The first 5 rows are patterns. Each new row is the sum of 2 different patterns, raised or lowered, with some noise. Before adding, each is slid sideways (what falls off one end comes back at the other) and multiplied by a number that may be negative. Names go in the order of the patterns.
Some rows, each with the names of its patterns after it:
[ 1.27, -2.59, -1.72,  2.26, -1.68,  2.01,  1.95, -0.61,  2.10, -0.88,
 -0.27, -0.34,  1.57, -2.77, -0.84,  2.68, -1.30,  1.41, -0.81, -0.69,
 -1.58,  2.58, -0.59, -1.73,  0.57, -2.56, -1.69,  0.42,  2.34, -2.66,
 -1.78,  2.44,  1.85, -1.08, -0.40, -1.43,  2.07,  0.55, -0.34]	Q974
[ 2.80,  0.25,  2.25,  0.70, -0.55,  0.03,  0.92, -2.58,  1.97,  2.57,
  0.27,  2.18, -1.84, -0.58,  1.93,  2.40,  0.51, -0.55, -1.31, -0.25,
 -2.32, -0.75, -2.74,  2.59,  0.87, -0.79,  0.05,  1.15, -2.33, -1.85,
 -2.60,  1.91,  1.96,  0.79,  0.57,  0.51,  1.75,  0.59, -1.43]	Q636
[-2.14,  1.48,  0.29, -1.77, -1.91, -2.19, -1.37,  0.85, -2.60, -2.30,
  1.60, -0.12,  0.77, -2.17, -0.95,  0.62,  0.71, -2.32,  0.33,  2.21,
  2.64,  1.53,  2.29,  1.97,  2.12, -2.29,  2.06, -1.66, -2.64,  1.22,
 -0.66,  2.63, -0.62, -2.43,  2.61,  2.51, -1.16, -1.86, -0.14]	Q939
[ 1.56, -2.40,  2.40,  2.04,  0.21, -0.42,  2.71,  1.32,  0.45, -1.91,
 -0.05,  1.56,  0.38, -0.55,  2.18, -0.92, -0.38, -0.75, -0.13, -2.25,
  1.66,  1.47, -1.21, -1.26, -0.08,  1.60,  2.49,  1.98,  0.25,  2.67,
 -0.62,  0.38, -0.09, -2.29,  2.36, -1.80, -1.43, -0.75, -1.27]	Q284
[ 1.46, -1.53, -0.14,  0.38,  1.61,  2.34,  0.06, -1.60, -1.53, -0.48,
 -1.08, -0.40, -1.15,  1.48,  1.56,  0.32,  2.77, -2.11,  0.33, -1.38,
 -0.73,  1.11,  1.39, -2.58,  0.43, -0.66, -1.67,  2.36, -2.28,  1.30,
 -0.33,  1.72,  0.84, -1.67, -1.89,  0.57, -2.12, -2.51,  1.55]	Q852

New rows. What belongs after each?
[ 0.65,  2.42, -1.69,  3.21,  0.11,  1.98,  2.23,  1.25,  0.32,  2.72,
 -0.53,  1.36,  2.06,  1.55,  2.61, -1.66, -1.25,  0.84,  2.72,  2.03,
  0.78, -0.46,  0.84, -1.41,  0.30, -3.12,  2.27,  1.02, -1.88,  1.86,
  1.64, -0.94, -0.62, -2.65,  1.11,  3.85,  1.01,  1.38,  2.09]	Q636 Q852
[ 1.21,  3.79, -0.28,  1.42,  2.61, -1.71, -1.50,  1.99,  2.27, -1.01,
 -1.25,  0.83,  1.98,  1.42,  1.78,  0.15,  2.94,  1.37,  1.51,  0.53,
 -1.96, -0.34,  0.09,  1.21,  1.74,  2.85,  1.05,  1.17, -0.64,  2.60,
  0.22,  2.23,  0.16, -1.58,  3.88, -0.97,  2.16, -0.85, -0.26]	Q974 Q852
[ 0.60,  2.36,  0.97,  2.90,  1.99,  1.65, -0.54, -0.98,  2.89,  2.44,
  0.49, -1.11,  0.56, -0.76, -0.29, -2.85,  0.64, -0.89, -0.30,  1.55,
  0.29,  1.06,  3.18,  3.14,  1.25, -0.08,  1.03, -0.48,  0.52, -0.72,
 -0.43, -0.28,  0.81,  0.53,  3.52,  0.08, -0.31,  1.55,  2.35]	Q939 Q284
[ 2.03, -2.07,  3.93,  0.62,  1.37,  1.23,  1.57, -1.30,  2.92,  1.46,
 -0.26,  4.88,  2.95,  1.91, -1.65,  3.51,  3.41,  0.06, -1.61,  2.87,
  3.29,  4.82,  0.73,  2.78,  3.18,  1.83,  2.62,  4.64, -1.20,  1.27,
  0.64, -0.61,  4.08, -0.51,  0.91,  3.53,  3.61, -0.50,  3.11]	Q974 Q939
[-2.54, -3.41, -2.37, -4.26, -3.30, -2.04,  0.10, -2.20, -0.96,  0.07,
 -1.59,  1.51, -0.52, -1.53, -1.78, -2.66, -0.47, -3.29, -3.10, -0.50,
  0.09, -2.71,  0.15, -2.95, -0.01, -2.44, -2.63, -0.48,  0.17, -4.33,
 -0.74, -1.70, -1.78,  0.48, -1.25, -1.48, -2.56,  0.54, -0.04]	Q284 Q852
[ 1.03,  2.29,  3.45, -0.29,  1.64,  1.90,  0.71,  4.12, -0.80,  1.75,
 -0.13, -1.28,  2.90,  1.75,  0.02,  1.11, -1.02, -0.65,  0.62,  0.77,
  0.48, -0.56, -1.26,  2.09,  0.31, -2.61, -0.57,  0.61,  2.90,  2.28,
 -2.15, -1.37,  1.68,  2.59,  0.68,  1.59,  4.93,  4.19,  4.33]	Q636 Q939
[-2.69, -2.34, -2.44, -3.88, -3.45, -2.19, -1.00,  0.31, -3.19, -0.53,
  0.84, -3.21,  0.08, -2.09,  0.07,  0.33, -0.79, -3.80, -1.53,  1.00,
  0.17,  0.23, -3.10, -2.77, -1.60, -0.29, -1.75, -0.04, -1.82,  0.27,
  1.74, -3.76,  0.27, -0.33,  0.90,  0.47, -2.57,  0.32, -1.22]	Q939 Q284
[ 0.16, -2.11, -0.76,  2.54, -1.55, -0.29, -2.26, -1.68,  1.70, -0.90,
  1.21,  0.77, -1.29, -0.93,  0.05, -0.15, -1.53, -0.48, -0.01, -0.14,
 -0.08, -0.40, -0.25, -2.38, -2.10,  0.33,  0.50, -1.71,  0.77,  1.03,
 -0.50, -1.29, -1.30,  2.52,  1.35,  2.25,  0.07,  1.19, -1.09]	Q636 Q284
[-2.22,  1.02, -0.49, -2.35, -1.17, -2.46,  1.61, -2.83, -2.45, -5.04,
 -3.65, -0.28, -1.45, -1.27,  0.51,  1.06, -0.80, -4.34,  1.34, -0.10,
 -1.16, -2.24, -4.63,  0.48, -1.57, -1.39, -1.45, -0.24, -3.35, -1.77,
 -3.33, -1.39, -2.03, -5.45,  0.39, -1.30, -1.78, -0.19, -2.15]	Q284 Q852
[ 1.06,  0.88, -0.97,  0.97, -2.08, -2.94,  1.40,  0.24, -0.48,  3.92,
  0.29,  4.12, -0.04, -0.83,  0.94, -1.40,  1.93, -3.19, -1.68,  1.42,
 -1.49, -2.00, -2.62, -0.58,  2.49,  0.20, -1.41,  2.14, -0.74, -3.72,
  0.99, -0.80,  2.52,  0.88,  0.58, -2.86, -1.34,  1.68,  2.70]	Q636 Q284
[-1.61, -3.42, -2.59,  0.87, -3.65,  1.86,  1.65, -3.21,  0.61, -3.73,
 -1.63,  1.53, -4.05, -2.17, -0.09,  0.65, -1.44,  2.53, -1.54, -2.68,
  1.34, -0.40,  1.17,  0.19, -0.91, -0.36,  1.27, -1.27, -0.90,  0.18,
  1.47, -0.30, -2.80,  0.45,  2.04, -2.76, -3.64, -2.23, -1.59]	Q974 Q939
[-0.80, -2.49,  1.48,  2.97,  1.72,  1.03,  0.94,  2.90,  1.97, -1.98,
  2.40, -2.61, -2.86,  2.49, -1.38,  3.30,  0.82, -2.27,  3.37,  1.54,
 -1.04, -1.62,  0.82, -3.50,  0.62,  1.66, -1.98, -0.45, -1.92, -1.22,
 -0.12, -0.24, -1.99,  0.44,  0.50, -0.95, -2.41, -0.39,  2.01]	Q974 Q939
[-1.58, -0.20,  1.42,  0.53,  0.81,  0.38, -0.38,  2.71, -0.03,  1.43,
 -0.71,  2.88,  1.66,  0.74, -2.22, -0.13,  1.85,  2.62, -1.17, -1.77,
 -1.33, -2.19,  2.02, -0.63, -0.41,  1.49, -0.98,  0.99, -0.93,  0.85,
  2.49,  1.28,  1.93, -2.29,  4.48, -1.37, -3.36,  1.06, -0.02]	Q974 Q284
[-1.73, -1.68,  0.31,  4.59, -2.64, -1.60, -1.92,  1.10,  2.38, -2.44,
  3.76, -0.21, -1.17,  1.75,  1.44,  3.34,  2.61, -2.28,  2.58,  0.91,
  0.68, -0.84,  4.17, -3.63, -0.92,  1.75, -1.03, -0.64,  1.39,  1.11,
 -2.28,  1.80, -0.27,  0.14,  3.41, -0.45, -0.71,  3.44,  1.89]	Q974 Q284
[-2.59, -0.60, -0.06, -1.13, -2.24, -0.45, -0.23, -0.35, -3.99,  0.16,
 -2.43, -0.32, -1.16, -0.61, -1.21,  1.33, -0.88, -1.77, -1.91, -1.33,
  0.05, -0.84, -1.92, -3.81, -0.50,  0.51,  1.08, -1.24,  3.38,  0.83,
  0.56, -2.56, -1.96,  0.65, -0.14, -0.79,  0.10,  1.56,  3.27]	Q974 Q636
[-2.84, -0.59, -5.95, -4.17, -3.76, -0.90, -3.94, -4.42, -3.02, -6.47,
 -3.29, -5.74, -4.92, -6.40, -0.66, -2.48, -5.13, -1.24, -7.84, -5.19,
 -4.92, -2.85, -4.72, -3.94, -4.47, -1.95, -5.75, -5.77, -2.89, -4.13,
 -2.34, -4.61, -1.10, -5.19, -6.91, -3.84, -4.92, -4.45, -4.68]	Q974 Q852
[-0.76, -1.94,  0.98,  0.03, -0.30,  0.82, -0.16, -0.89,  3.68,  1.70,
 -2.32,  3.69, -1.63, -0.05,  1.11,  1.19, -0.79,  1.80,  1.21, -1.26,
  2.66,  2.65,  1.27, -1.25,  4.96,  2.38,  0.23, -2.65,  1.23,  1.48,
  2.06, -1.77,  1.99,  2.18,  1.19,  2.28,  1.07, -2.07,  2.38]	Q974 Q636
[-4.81, -2.57, -2.57, -2.13, -3.92, -2.62, -3.42, -2.89, -1.84, -3.97,
 -1.17, -3.17, -0.69, -3.48, -2.81, -3.18, -1.51, -1.50, -3.90, -2.91,
 -3.18, -3.11, -5.75, -0.74, -2.02, -4.06, -2.10, -3.45, -1.44, -0.71,
 -3.37, -2.18, -3.40, -2.11, -2.87, -2.62, -4.14, -1.52, -5.46]	Q974 Q284
[-0.40, -0.82,  1.14, -1.00, -0.37,  2.16,  0.80,  1.93, -0.21, -0.92,
  1.29,  0.46, -2.14,  2.42,  0.76,  1.03,  1.10, -1.62, -1.96,  1.09,
  2.77,  1.18, -1.04, -0.49,  1.12, -2.91, -1.71, -2.12,  2.20,  0.50,
 -1.81, -1.41,  0.52, -1.68, -0.99, -2.54,  2.00,  1.48,  1.38]	Q636 Q852
[ 1.30,  0.20,  2.78,  0.15,  3.60, -0.34, -1.97,  2.77, -0.50,  0.60,
  2.70,  1.19, -1.95, -0.11,  1.81, -1.88,  4.31,  2.87, -0.97, -2.52,
  2.42,  3.34,  0.31,  0.05,  1.76,  3.05,  0.94, -0.82, -0.29, -1.64,
  1.42,  1.07,  0.42, -2.22,  0.95,  0.31, -3.21,  2.98,  0.59]	Q974 Q284
[ 0.53,  0.15,  0.21,  4.29, -1.53, -0.10,  2.97,  1.59,  0.10,  3.55,
 -1.61, -0.85,  3.59,  3.84,  1.94,  2.39,  0.39,  4.65,  4.93, -0.74,
  0.05, -0.84,  2.79,  1.53,  0.32, -0.59,  4.43,  1.75, -0.89,  0.26,
 -1.89, -0.65, -1.38, -1.29,  3.95,  0.07,  1.13,  3.76, -0.79]	Q939 Q852
[ 0.01, -0.20,  3.11, -1.72, -2.05,  2.89,  3.95, -0.38, -1.95, -0.17,
 -0.68,  0.56,  1.77, -0.50, -0.90, -1.16,  0.79, -0.06, -2.45, -0.70,
  2.46,  0.81,  0.04, -2.89, -1.47,  0.84, -0.69, -1.01,  0.50,  2.39,
  4.29,  0.25,  3.39,  3.17,  2.96, -0.67,  1.47,  1.03, -3.10]	Q939 Q284
[1.09, 2.40, 3.30, 0.90, 5.89, 1.91, 1.52, 1.94, 3.41, 4.81, 1.69, 2.57,
 0.75, 3.21, 3.74, 4.90, 1.45, 4.96, 4.99, 4.62, 3.08, 3.60, 3.16, 1.40,
 3.92, 5.53, 2.45, 3.94, 2.45, 2.33, 3.67, 1.49, 2.33, 1.98, 2.11, 6.11,
 2.30, 1.60, 2.37]	Q974 Q636
[-0.04, -0.59, -0.70, -5.24, -1.64,  1.11,  0.45, -1.15,  1.50, -1.12,
 -0.24, -3.79, -0.42, -4.83, -2.44,  0.12, -3.11, -0.57, -1.73, -2.05,
  2.03,  1.69, -2.80, -0.96, -2.13, -3.13, -0.94, -3.29, -1.39, -4.43,
 -4.24, -3.15, -2.10, -2.59, -5.29,  1.55, -0.51, -0.81, -3.94]	Q939 Q284
[ 1.07, -0.89, -3.67, -0.89, -1.93,  3.05, -1.54, -2.99, -0.17, -0.55,
 -1.98,  0.52, -3.54, -0.67,  2.11, -0.35,  1.98, -3.72, -2.14,  2.20,
 -0.77, -0.89,  1.94,  1.66,  4.22,  0.77,  1.83,  1.82,  3.69, -4.41,
  1.35,  0.18, -3.69,  2.32, -1.32,  2.01, -1.64,  0.00,  2.21]	Q974 Q939
[-1.00,  0.93, -4.44, -2.60,  0.12, -0.90,  1.56, -1.46, -1.33, -2.05,
  2.50, -0.73, -3.24,  0.94, -3.02, -1.25, -0.65,  0.94, -3.01, -2.04,
 -0.58,  1.66, -0.78, -1.28, -0.98, -0.30, -0.85,  0.01,  1.34, -2.81,
 -2.37,  0.06, -2.53, -0.50,  0.13, -3.32,  2.26, -0.89, -1.94]	Q974 Q636
[ 2.37,  0.42,  2.58,  1.07, -3.91,  0.29, -0.82,  1.32, -0.27,  2.71,
  0.39,  5.13, -0.49, -4.09,  0.76, -1.47,  1.06, -0.39,  1.47, -0.51,
 -1.55,  1.81, -2.30,  2.37,  2.62,  0.04, -2.58,  5.28,  0.47, -4.44,
 -1.43, -0.64,  2.59,  2.41, -3.27, -2.06,  0.37, -0.13,  4.25]	Q974 Q636
[-0.32,  2.07,  0.14,  0.17,  1.93,  0.27, -1.58,  1.35, -2.50,  1.31,
  2.04,  0.82, -0.47, -0.98,  0.40,  1.01,  2.82,  1.34, -0.95, -2.52,
  1.04, -0.23, -1.90, -3.03,  2.24,  0.97,  0.65, -1.45,  0.12, -1.45,
 -2.11, -0.32,  2.38, -0.21,  1.22, -0.46, -1.18,  1.35, -1.42]	Q974 Q636
[-0.62,  1.09,  0.38,  1.77,  2.29,  1.32,  3.15,  4.98, -1.33,  0.28,
  0.22, -0.22,  3.20,  2.24, -1.70,  0.93, -0.46, -0.97,  3.45, -2.18,
  0.89,  1.78,  2.69,  2.33, -1.33, -1.12,  1.96,  0.21, -1.93,  2.23,
  3.57,  1.66,  1.56,  2.72,  3.55,  4.12,  0.28,  1.27, -0.84]	Q939 Q852
[ 1.12,  0.36, -1.13, -0.06, -2.10,  3.33, -1.34,  1.05,  2.86, -0.76,
  0.25,  2.28, -0.56,  0.07,  3.26, -1.74,  1.46, -0.52, -0.53, -1.48,
  0.22,  3.17,  0.59, -0.78,  3.60,  3.20, -1.50, -0.91,  0.75,  1.77,
  0.47, -0.65, -0.78, -0.80,  1.36,  2.98,  0.15,  2.16,  1.88]	Q974 Q852
[-2.59,  0.93,  2.12, -3.94, -1.09, -0.16, -0.44,  1.54, -0.95, -0.24,
 -1.00,  2.11,  1.61,  0.05, -1.14, -0.19, -0.08, -0.60, -0.26,  0.73,
 -2.13,  1.16,  0.58,  0.56,  1.10,  1.11, -1.76, -2.95, -2.46, -2.34,
 -2.21, -2.47, -0.72,  2.26, -1.65,  2.57, -0.19, -1.30, -0.99]	Q939 Q852
[-1.77, -0.38, -4.27, -2.49,  3.61, -2.81,  2.09,  0.77, -1.71, -1.21,
  0.25, -0.24, -0.09, -1.09, -4.30, -1.36,  1.28,  1.91, -1.48, -3.11,
  1.78,  2.66, -0.12,  0.65, -0.56,  1.02,  1.82,  0.93, -0.72, -2.55,
 -2.58,  2.97, -1.51,  1.00,  0.83,  0.59,  1.49, -2.67, -2.12]	Q974 Q939
[ 0.88, -1.59,  0.61, -4.25,  4.36, -1.16, -2.16, -0.13,  1.53, -4.29,
 -2.80, -2.72,  3.54,  2.50, -0.26,  0.15,  0.85,  0.11,  1.08, -0.98,
  3.42,  0.24,  3.91, -0.53, -1.75,  0.83,  1.77, -2.44,  1.09,  0.74,
 -1.27,  1.93, -3.83,  0.11,  1.86,  2.60,  2.32, -2.41,  0.17]	Q636 Q284
